The same things were measured in two ways. Each way mixes the same 11 hidden numbers, adds some noise and spreads widely along 6 directions of its own, which tell nothing about the thing.
Some things both ways: the first way, then the second way.
[ -9  46  20   8   1   9  -7 -18 -29  39  -1  25 -15  22  34  21 -37   5
  16   3 -34  16 -21 -42   5 -18  -3  16 -34]
[ 58  28  -8  58  13 -71   5  -4 -37 -15 -48  66  17   8 -40  22 -35  11
 -11 -17  24 -57 -12 -36 -78]

[ 24   8  12  10   7 -11  17 -14 -31   6   6  -1 -35  34  12  -6 -15  39
  21  30  -2  -1  33 -12  13 -21  24   1 -10]
[ 19 -27 -33  25  -4   0  14  31  -3  15 -31   3  40   8  -2  26 -38  39
   6  -4   3 -23  31   1 -35]

[ 39  42  55   0 -40   2  -1   5 -42  49 -17 -17 -34 -91  41  -3 -33 -24
 -26  17 -59  -8 -23  -8  36 -29 -75  16 -27]
[-41  14 -18  47 -47 -15  41 -35  64   5  16  10 -33 -21 -54 -45  48 -28
 -18  48  36  -1 -42  46  35]

[ 32  -5  39  12  11 -16   3   7 -16  -5  -7   6  -7 -19 -21 -12 -25 -14
   5  -5 -27 -17  36 -31  29   0  17  19  -3]
[ 11  14 -13  59   4  12  33   3  10   4 -48  13  19   7  31  -6 -38   7
  14  12  -4 -39  19  18  -2]

[-19 -34 -25  63   4 -28 -11   0 -26 -20 -43   6 -33 -21  -8 -27 -26  28
   8  -2 -37 -48  25  26  13 -26 -36  30  14]
[-15  -6  13  -3 -18 -22  18  16  23  -4   5  14 -21 -15 -20 -32  42 -10
 -22   9  16 -20 -19  -9  29]

[ 12  27  43 -38   2  26  24  -6  50  91  38  -3  44 -62 -20  -3 -37 -49
  14 -10 -11  39   1 -38  44  -7  44  -3  -7]
[-36  20   9  10   4  21  24 -13  34   3  25 -17 -27  -8  15 -10  22   5
   6  21  14  12 -37  19  33]

[-38   8 -24 -16 -10 -42  15 -13 -17  24  28  -9  -8 -36   4  -9 -25  14
  -2  -1 -26   1  55   9  51 -29  75  24  -5]
[ -4 -21 -15  47 -88 -59  24 -12  -4 -17 -63  11  77  32 -43  19  -7 -56
 -65 -28  70 -33  17 -14 -12]

[ 41 -11 -12  12  35 -24  26   9  10 -17  19  18 -11  14 -59 -46   3   1
  45 -19  -9 -17  61  23  11   4  15  -4  12]
[ 20   9 -25  58 -19  -3  42   8  41  28 -20  17 -32  -6 -12 -29   0  21
  16  50  14 -30  -8  26  -7]

[ 23   9  -9  11  -3  -6  35 -11 -16  23  23 -14   9   6  20  -4   6  -3
   5  -5   4  49   9 -23  12  -6  42  -2  11]
[-21 -59 -51   2 -91  10  23 -21   2   9 -29 -11  82  25 -24  14 -13 -37
 -17  16  35   8  21  19  -5]

[ 33  18   0  -5 -29 -39  55 -20 -36 -17   6 -13 -46 -14   3 -38  -1  21
  24  30 -27   3  11  36   3 -43 -12  -3 -19]
[-36  -2 -11 -28 -37   5  -4  12  46 -25 -23 -50  41 -19  28 -12 -23  28
  21 -19 -43  42  13  46  52]

[-30  13  -2  17   1 -27  31   2 -22 -13  11   6  -5 -26   5  16 -13   5
  21  13 -44  11  19   1  -1 -34 -11  11 -39]
[ 55  48  61  40  55 -30   3 -23 -38 -28   8  65 -40  -9   8   2 -11  -6
  -1   9   8 -59 -53 -47 -30]

[ 34   2  15  26  15 -13  -2   9 -17  31  13  -1 -19  -6  -4  -5 -22  19
   3  15 -16  -7  20  -2  17 -16 -30  15  -2]
[ 24 -13  30 -30  31   4 -19  19 -33  -4  42  30  -7  -7   1  -3 -23  33
 -11 -42  -5  -2 -30 -12  26]

[-17  41  -5  15  11  31   5  -9   1  39  11  -6  13  10  -2  -7 -16 -21
  18 -24 -14  43  18 -32   9  22  26   1   7]
[-10 -17  -9 -43  26  35  12   6  -9  26  35 -19 -60 -20  -1 -16  48  15
  25  45   0  -2 -26   3  10]

[ 55 -26  18  32   2 -13   2   8 -36  -1 -26   2 -54  22  -2 -34 -17  48
   5  30  -2 -13  19   6   2 -10 -19  -5  47]
[-62  -9 -55  -6 -38 -31   7   7  41 -22 -30 -26  42  -4 -25 -20  10   7
 -13 -19 -11  23  19  48  16]

[-21  29   9  37 -19  45 -37 -34 -16  44 -42   7 -11 -42  36   2 -52  -4
   5 -35 -58 -13 -43 -61  22   5 -14  24 -14]
[ -6   6 -39 -41 -33  23  14 -14 -28  30 -13 -15  25  -2  -8  16  -4   2
  25  13  11  28 -23  10 -15]

[ 33  27  30 -16  -2 -34  21 -18 -36   9  23 -13 -40  10  18 -14 -21  11
 -12  18 -51  26  26 -43  30   4  10   9 -16]
[ 10  27  21 -36  37 -27 -51 -13  -6 -36   1  11  13   8  21 -14 -39  37
  -6 -81 -39 -10  -6  22  28]

[-21 -49  13  32   3 -30  27 -12  19   2 -12  -6 -32 -61 -21  -4 -50  45
  11  17 -51  -6   2 -32  26 -20   2  13   0]
[  2  19  -7 -11 -58  11  10 -12 -23  17 -59 -26  95  28  22  21 -77 -40
  13 -35   3  37  16   5  16]

[ 11  20 -14  20   7 -40  55   1 -21 -19  42  14   1   7 -19  -3   8  31
  22  11 -17  55  39  14   0 -16  13 -20 -13]
[ -5  24 -20  20 -25  -4  21 -10  17   2 -44   8  41 -11   5   0 -39 -11
  46   5  10  25  -6   0   0]

[ 22  -9  37   6  16  16   1   1  14  17  -6  12  -3 -10  -8 -10 -32   7
  28  19 -29 -12   7 -26   0 -13 -28  -7  -8]
[-11 -25 -10 -17   1  33   0  -1  11  24  10 -32  31   3  -9  22 -23   8
  11  -5  -1  12  24  11   8]

[ 31   1  27  40   6  26  -8   4   9  46  -9   3  22 -17  -3 -15 -25   9
   5  18  -6   9  -3  -5   2 -18 -39  -9  18]
[-18 -17  -6  -7  11  33  14  12 -24   6 -11   0  34 -33  -4  24 -12  10
  12  -5   2   1  11 -11   7]

[ 33  40  51  10   3  17  -7  -8 -13  28   4  -7   1 -13   0  -6 -30 -21
  -6   9 -38  18  20 -50  26  10 -18   7 -14]
[ -7 -16   5  -5  20  18  -6  -4  20  15  11 -14 -20 -12 -16  -2  16  15
   7  -5  18 -23  10   8  22]

[ 22   4 -20  44   7 -18 -36  10 -47 -50  -6  23   4   1  -3 -23  10  -4
  30 -20 -28 -66  47  19 -12 -29 -11  26 -31]
[-36  -6  -9   1 -21  12   4   1  42 -20  -4  -3  10 -24   7   1  14  24
   9   8  -7  28 -24   6  24]

[ 24  16  15  36 -14  18   2 -11 -24  31 -26 -15 -24 -44  23  -8 -28   5
  -6  -3 -33  -5  -9 -19  36  -7 -33  11  -4]
[-55  28   0 -90  17  59  -5   3   0  16  47 -35 -19 -19  46 -18  12  39
  29 -20 -30  71 -57  34  70]

[ 20   1 -17   8   5   5 -20  11 -12  19 -43  13 -10 -37 -11 -55 -11 -43
  11 -45 -28 -67  30  57  40 -10 -30  21  20]
[-21   3   5  -2  11  12  21  31  22  -3  -1   1 -20 -14  26 -42  19  33
 -11   2 -24 -30  -1  20  43]

[ 24  25   8  39 -22  11  30  13 -23  48 -13 -13 -33 -60  -3 -15 -18   3
  -1  -9 -16  43 -19   2  19   5 -31 -12  37]
[ -5  10  -5 -62  -2  13  -8 -10 -57 -15 -10 -18  13  -9  31 -16 -23 -15
  28 -21 -27  28 -18  17  28]

[-28 -11  20  36 -33 -40 -24 -14 -35  -7 -17   2 -19 -58 -11 -22 -58  25
 -21   5 -55 -14  25 -40  23 -17  51  40  16]
[  0  -6 -19  51 -26  -8  68 -11   2  -7   0  31 -21 -32 -21 -25  33 -12
  13  79  50 -48 -31  13 -17]

[-11   3   3  35   1 -10  16 -30 -27   3 -16 -15 -39  26  10  -2 -34  25
   3   8 -32  19  -1 -52  12   3  18  23   3]
[-25  10 -10  -8 -17 -58 -15   4  51 -33 -35 -22 -10   3 -11 -29  39  -4
 -15 -24  -9  -9  10   2  21]

[ 20  16  19  34  30 -23  24  -6 -42  -9  24   4 -34  76 -17  20 -18  35
  29  25   3  25  34 -45   0  -6  38  20 -19]
[  3  39  -9 -41  10   8  20  21 -38  26  33   2 -12   4  19   0 -22  40
  12 -10   3  41 -64  19   6]

Other things, the second way, with their names:
q704: [ 19  -2 -11 -38  27  25 -30   0 -22  -5 -13 -37  14   9  43  10 -54  29
  44 -14 -61  22  17  26  -1]
q462: [  7 -24 -23  23 -36  -6  38  12 -35 -20 -49  13  24 -11  11 -10  -8 -29
   4  43 -15 -10  -7  -8 -20]
q410: [  5 -11   9  20  -7   5   7  13  22 -13 -16  12  17 -11  15   1 -24  15
  15  -1  -7   3  -2  -7  13]
q493: [  8  32  28  10  30  15  -9 -18  -7 -18 -18 -12 -24 -37   8   3   1  26
   5  -5 -29 -33 -11  13  16]
q650: [-33 -22 -25   7 -71  -5  42  21  29   4 -22 -39   8 -33 -29  -3  26 -25
  10  37  30  45 -10   6  24]
q389: [ 17   8 -12 -17  41  10   0  20 -46  13 -13  26  40  16  20  -3 -51  35
   5 -43 -24 -31  19   7 -11]
q705: [ 30 -15 -28  -5   9  26  18  26 -52  41 -24  -8  23  11   7  18 -41  24
  11  -1   4 -20  18   8 -23]
q375: [ 12 -32  26   1  -1  -4 -26 -15 -10 -35 -28 -12  25   6  14  15  -8  -3
 -22 -30 -12 -44  31 -15   8]
q403: [-14 -33 -59  29 -46  14  54  19  35  42 -27  -8  55  -6 -30   5 -28  -3
  42  38  42  17  38  12 -14]
q318: [ 11 -60  -9 -12 -51 -92 -52 -20  36 -43 -36   3  30  21 -77 -11  24 -44
 -30 -62  54 -29  51 -22   7]
q218: [ 10  14   4  16  13 -17 -12 -35  -1  11  -1   0 -13   9 -41  15  18   3
 -31   1   4 -43  -8   3 -21]
q434: [ -4 -11  12  36  -8 -34  -6 -23  28 -46 -46 -10  28 -10 -14  16   5 -27
   1   2   1 -35  32 -22 -16]
q712: [-15 -11 -16 -31  12  31 -14  12  41   5 -23 -59 -13 -24  17  -1   4  28
  56  11 -43  23  31  11  22]
q214: [-21  25 -21  11  -7 -21   4 -17  19  -9 -33  13   5  -6 -21   2  26   8
   0 -18  37 -21  -7  -4  -4]
q41: [ -4  -4   5   4  17 -18 -31  -6  75 -27   8  -4 -64 -35 -15 -36  40  41
  13  13 -45  -6 -13  22  28]
q222: [ 13   4   4  19   4  -1  15 -28  -9 -21   5  32   2  -9   4 -16 -10   0
  12  24  -3 -29 -23  14  -5]
q140: [-41 -25   5  -4 -11 -43 -31  -5  52 -51 -11 -32  11   0 -26  18  37 -15
 -25 -36  21   5  17 -24  14]
q55: [-16   9 -17   3 -10 -39 -12   1  22 -16 -46 -24  41  -6 -33   4 -23 -14
  10 -34  -5   9  35   7   1]
q249: [-24  16  36 -20  13 -37  -4  -3  25 -44  44  16 -36  -8   5 -39  23 -21
  -7 -10  -2  23 -54  -7  40]
q782: [-35  -7 -26 -22 -18  13  14  19   6 -17 -12 -36  51 -25  10   4 -31  17
  13   4 -52  48   3  36  13]
q495: [-18 -34   0 -54  30  44  -7  -6 -13  -3  47  -4   0   5  34 -15   3  16
  19   4 -10  -7  -5  13  20]
q324: [ 14 -26   7  17  37  19 -12  11  43   0  -6 -19 -31 -31  -6   4   8  37
  33   9  -5 -35  40  -3  10]
q961: [ 14 -22  28 -20  24 -40 -53  29  39 -56 -47 -48  -3 -17  17  -8 -16  14
  26 -53 -47  -7  62 -14  32]
q208: [ 44 -41  42 -31  37   2 -41 -13 -77 -23  44  55  11  -3 -16  47 -15  15
 -23 -31  18 -26 -38 -61 -33]
q546: [-34  12  11 -26 -14  -7  15 -11 -40 -15 -10   3  34  -5  -9  -7   4 -57
 -18 -22  19   7 -19 -10  24]
q990: [-26  49 -12 -37  17  26   8  -2  -8  33  -1 -21 -10 -25  -5  -3   0  13
  35 -13  -3  34 -21  18  30]
q800: [ 23 -13  -4  46 -11  -7  25  -5  11  -4  -8  27   2  -9 -12   3 -15   4
  23  25  40 -24  -8 -10 -16]
q194: [  4 -28  28  -4 -22 -36 -18 -25  19 -53  20   8 -36  -5  -3 -22  44  -8
 -26  11   6 -19 -44  -5  16]
q100: [-33  33  -7 -24   8  31   8  -1  30   1 -12 -40  -1  -7  48 -15  -3  27
  36  -2 -30  21  -4  30  39]
q39: [ 27 -48  -1   0 -42   4   5  11   8  -7 -11 -19 -18 -19  -5  -2   3   5
  20  29   8   6  -4   1  17]
q220: [ 30 -13  25 -29  -7   1 -24  -1 -35 -18  -1  -8   6  -2  12  25 -16   7
  13 -32  25  12 -18 -25  11]
q950: [ -5 -15  -1 -31  -5 -54 -32  -1  47 -17  32  -6 -11  13 -45   3  30  18
  -5 -34  47  10 -11 -12  -2]
q761: [-28  24 -32  15 -12  54  55 -28  -9  23  26 -10   6 -15  19   3 -19  18
  29  70 -11  26 -53  56  -5]
q565: [ 45 -20  28  42  39   9  12  24  -8   1  24  58 -50 -10  11 -12  -3  31
   1  38 -14 -47 -34 -31 -13]
q37: [-26 -24 -21  18 -56   8  18   4  12 -19 -69 -40  78   2  20  23 -20  -5
 -14  -8  -9  -8  46  17   9]
q112: [-62  30 -71  -5 -77 -20  46 -20  36  13 -22 -26  32   1 -30 -42   7 -28
   9  18  15  61 -35  77  23]
q841: [-12  19   3 -54  21  29  24  32 -21  46  60 -34 -37   5  14  -2   6  36
   5  -3  12  31 -45  18  24]
q956: [-31 -34 -31   7 -61   4  11 -27   9 -10 -23 -24  77  -9 -38  29 -20 -39
  -3  18   4  27  16  11 -13]
q492: [ 11  -7 -26  -3 -11  27  15 -17  -1  35  13 -15 -28 -21 -28   3   0  -8
  53  51  11  30 -23  14  -9]
q570: [ -2  17  43  -3  35 -10  -4  11 -20 -39   2  19  -1 -12  27 -17 -18   3
 -14 -41 -18 -21 -15  -9  35]
q343: [-41 -11 -37 -10 -49 -21  11  -3  16   0 -26 -37  42  -2 -37  12   3 -34
   6  -4  21  47   6  10   4]
q624: [ 23  -3 -15  -7  13   8  40  37 -37  12  17 -14 -20 -22  12 -25 -39   7
  47  49 -36  22 -23  26  -4]
q766: [-26   3 -13  -2  -1  13  24  29  -8   5 -36 -12  52   2  26 -13 -35  -3
   3 -19 -26  -2  30  12  21]
q785: [ -5 -36  -8 -14 -35  47  46  18 -43  19  18 -22  25 -16   9   8  -8  15
  -7  27  25  -3 -17  28  19]
q557: [-27   1   2  -2  -3  11   3 -14  54   8  21 -21 -26  -5 -12  -8  33   6
   4  11  14   7 -13  11  29]
q284: [-20  -7  -6 -48  -7  83  13 -12   5  38  63 -48  -9  -6  30  -4 -21  30
  35  41 -31  55 -38  56  39]
q212: [-29   0   2 -33   7 -12 -26  21  28 -28 -36 -53 -11 -39  -8   8  33  10
  18 -21 -30  23  20 -15  22]
q647: [  3  16   9 -33  46  42 -21 -17 -26  -1  15 -12  -4 -14  26  18 -32  27
  42  -2 -41  24 -20   7  -1]
q676: [-18  17 -24  73 -42  -6  50 -31   5   4 -53  -2  30 -26 -40  26   0 -46
   9  43  55  -5  -3  -3 -23]
q461: [-22 -20 -30 -55   4  33  17  33 -30  15  25 -27  23  -4  23 -14 -29  18
  31  13 -36  46 -12  28  15]
q99: [-26 -19 -34 -47 -48 -41   0  -2  -5   4 -11 -31  23   9 -55 -15  31 -38
 -24 -21  31  16   4  13  11]
q732: [ 26  -3  24   0  29  39  18   9 -44  10  10  15  15   8  44  29 -30  32
   3   1  12 -40 -10 -20 -13]
q930: [ 27  20  27  29  -3 -33  21 -12 -42 -11 -22  52  -2   0 -25   4  18 -15
 -40 -15  51 -70 -26 -39 -14]
q801: [ 15 -32  -1 -27  13  34   8  47 -39   1  11  -4   4 -10  41  -9 -38  48
  10  -2 -41   8 -10  19  17]
q720: [ -9  12  17  27 -18  -6   2 -33   4 -30 -15  11   1 -15  -6   8  15 -14
 -23   7  -2 -16 -32   0   5]
q632: [-32  36  20   1  -6  -6  -8 -17  22 -38 -37  -6  42  -8  33 -26 -33  -3
   0 -60 -22   2   9  24  64]

Some of these things the first way, each followed by its name:
[  2  21  31  24   5 -32  38 -13 -23 -20  31 -11 -32  34 -31  -2 -28  37
  23  43 -32  54  32 -52 -20  -1  21   5 -16] | q961
[ 21  -2  -2  -1  30   5   1  16  25  -1  37  21  21   2 -41 -27   2  -9
  51 -15 -15   1  46  -6 -14   8  13 -20  -1] | q647
[ 21 -14  26  37  11 -19  15  -5  -5  13   4  24  -6   1 -22  -1 -36  50
   8  28 -19  28  15 -28  11 -12   7  -7  16] | q403
[ 26   1   6  21  -9   2  27   8 -32   9 -25  -1  -9 -29  25  -6  -4  -5
  -4  -3 -15  21   4   5  22  -8 -11 -12  18] | q495
[ -6 -33   7  17  27  -4   1   2  36  18  31  14  26   4 -47 -13 -32  27
  36  10  -1   7  42 -36  -4  -7  61  -3  21] | q140
[ 25 -24   5  38  25 -17 -44  24 -29  -8 -12  16 -28  10 -35 -32 -21   5
  24 -15 -13 -68  53   2   6  -9  13  39  14] | q801
[ 39 -12  36  49  -2 -68 -18  11 -78 -84 -23   5 -42 -14  -9 -25 -12  11
 -19  19 -65 -48  65 -10  11 -14 -32  40 -21] | q632
[  9  23   9  19 -14   5  22   6  -6  21  20 -12 -37 -62  -9  -8 -19  36
  22  14 -43  27  12  -4  13   0 -37 -26  -5] | q492
[ 28  -3  47  80  -6   3 -38  -1 -52  -2 -61  27 -44 -27   6  -2 -56  29
 -13  -5 -60 -14 -34 -57   2   8 -64  23  12] | q318
[ 39  12  64  39 -23  -7  20  10 -47  34 -31 -11 -30 -39  23  14 -39   1
 -19  46 -20   9 -27 -13  13 -40 -62  21 -11] | q570
[-18   9 -27  -6  22 -38  15 -12  -6 -18  31  40 -10  28 -29 -20 -13  35
  46 -10 -33   0  56  12   9 -11  48  -4 -14] | q950
[-14 -10  10  53   4 -19  -9   1  -7   7  18   0 -11  -9 -46 -10 -39  41
  28  19 -14  -5  34 -28  -8 -18  33  24   5] | q650
[ 13  -2  19  60   9  38   8 -13  26  34 -14  -3  -2  12 -31 -20 -39  27
  41  22  -3  19 -19 -32 -26  -5 -33  -9  21] | q212
[ 10 -11 -25  11  35 -16  24  23  -5   9  16  21 -15  38 -26 -20   1  20
  40  -1  13  19  39  29  -9  -7  21 -16  37] | q461
[  2  31  28  51 -13  16 -26 -12 -46  30   0 -10   2   0  62  45 -30  19
 -11  28 -26  12 -28 -68 -13 -32 -27  27 -46] | q208
[ 39  14  18  26  13  10  33  -1 -22  26   3 -16 -35  29 -10  -6 -15  25
  15  23  12  31  31 -13  23   6   8  -9  21] | q705
[ 29  10  -4   5   7 -29  12  16 -35   3   4  20 -40  -6 -23 -34 -10   8
  13 -21 -25   5  34  17  21  10  14  -2  31] | q112
[ 21  31  11  -5   9   3   9  -7 -32  39  -7   2 -16  27  34  -3 -18  -9
 -12  -1 -26  26  16 -13  37   4  -4   3   5] | q389
[ 13  -6  -7   5  -6 -18  42  -6  -3 -11   7 -20 -27 -41   0 -24  -4  29
  20  21 -30  -5  36  24  26 -24 -16 -15 -13] | q557
[ 27 -46  42  56  36  -6  37  -1   5  -2 -23  -3 -50  38 -50   0 -45  62
  39  48   9  -3  20 -35   7 -11   1   7  20] | q841
[ 24   0  49  43  -1 -28   5  -7 -26  -3  12  10  -7 -15 -18  10 -40  32
  -2  24 -30  23  14 -67   5 -13  23  21 -12] | q800
[ 23 -11  -2  47  35   1  -9  16 -14   1  -1   7   4  21  -1   9  -3  -8
  30  -5  -4 -25  10  -9 -15 -22 -32  24 -21] | q565
[ 16  54  65   3 -44   6  -3 -28 -39  22  -4 -28 -36 -54  32   0 -47  10
 -18  40 -71  13   4 -56  30 -15 -26  13 -45] | q324
[  6 -32  36  62  20 -23  23  16 -11  14  -7  14 -11  -3 -12  25 -42  25
  10  28 -15  24 -28 -39 -22 -30 -26  18   2] | q249
[ 19 -10  12  88  13   2  13  15 -50  -3 -13 -12 -11  50   5  25  -9  19
  13  19  26  32 -16 -45 -43 -12   0  24  17] | q462
[-23 -17  16  11  -8  -8  10 -10  16   2   1   6   9 -37 -10 -13 -35  11
  21  18 -39   6   5 -28 -12 -23  14   0  -3] | q434
[ 20  23  21 -11   7  16  20 -18  -7   9   3 -26 -24  25  29  -8  -9  -6
  22  26 -31   8  10 -31   0  -6 -26  -3 -32] | q218
[-13 -33 -14  44  12   1   0  -7  29  37 -18   4   8 -45 -36 -31 -41  12
   6 -17 -18 -15  22   4  36  -5  12  16  38] | q930
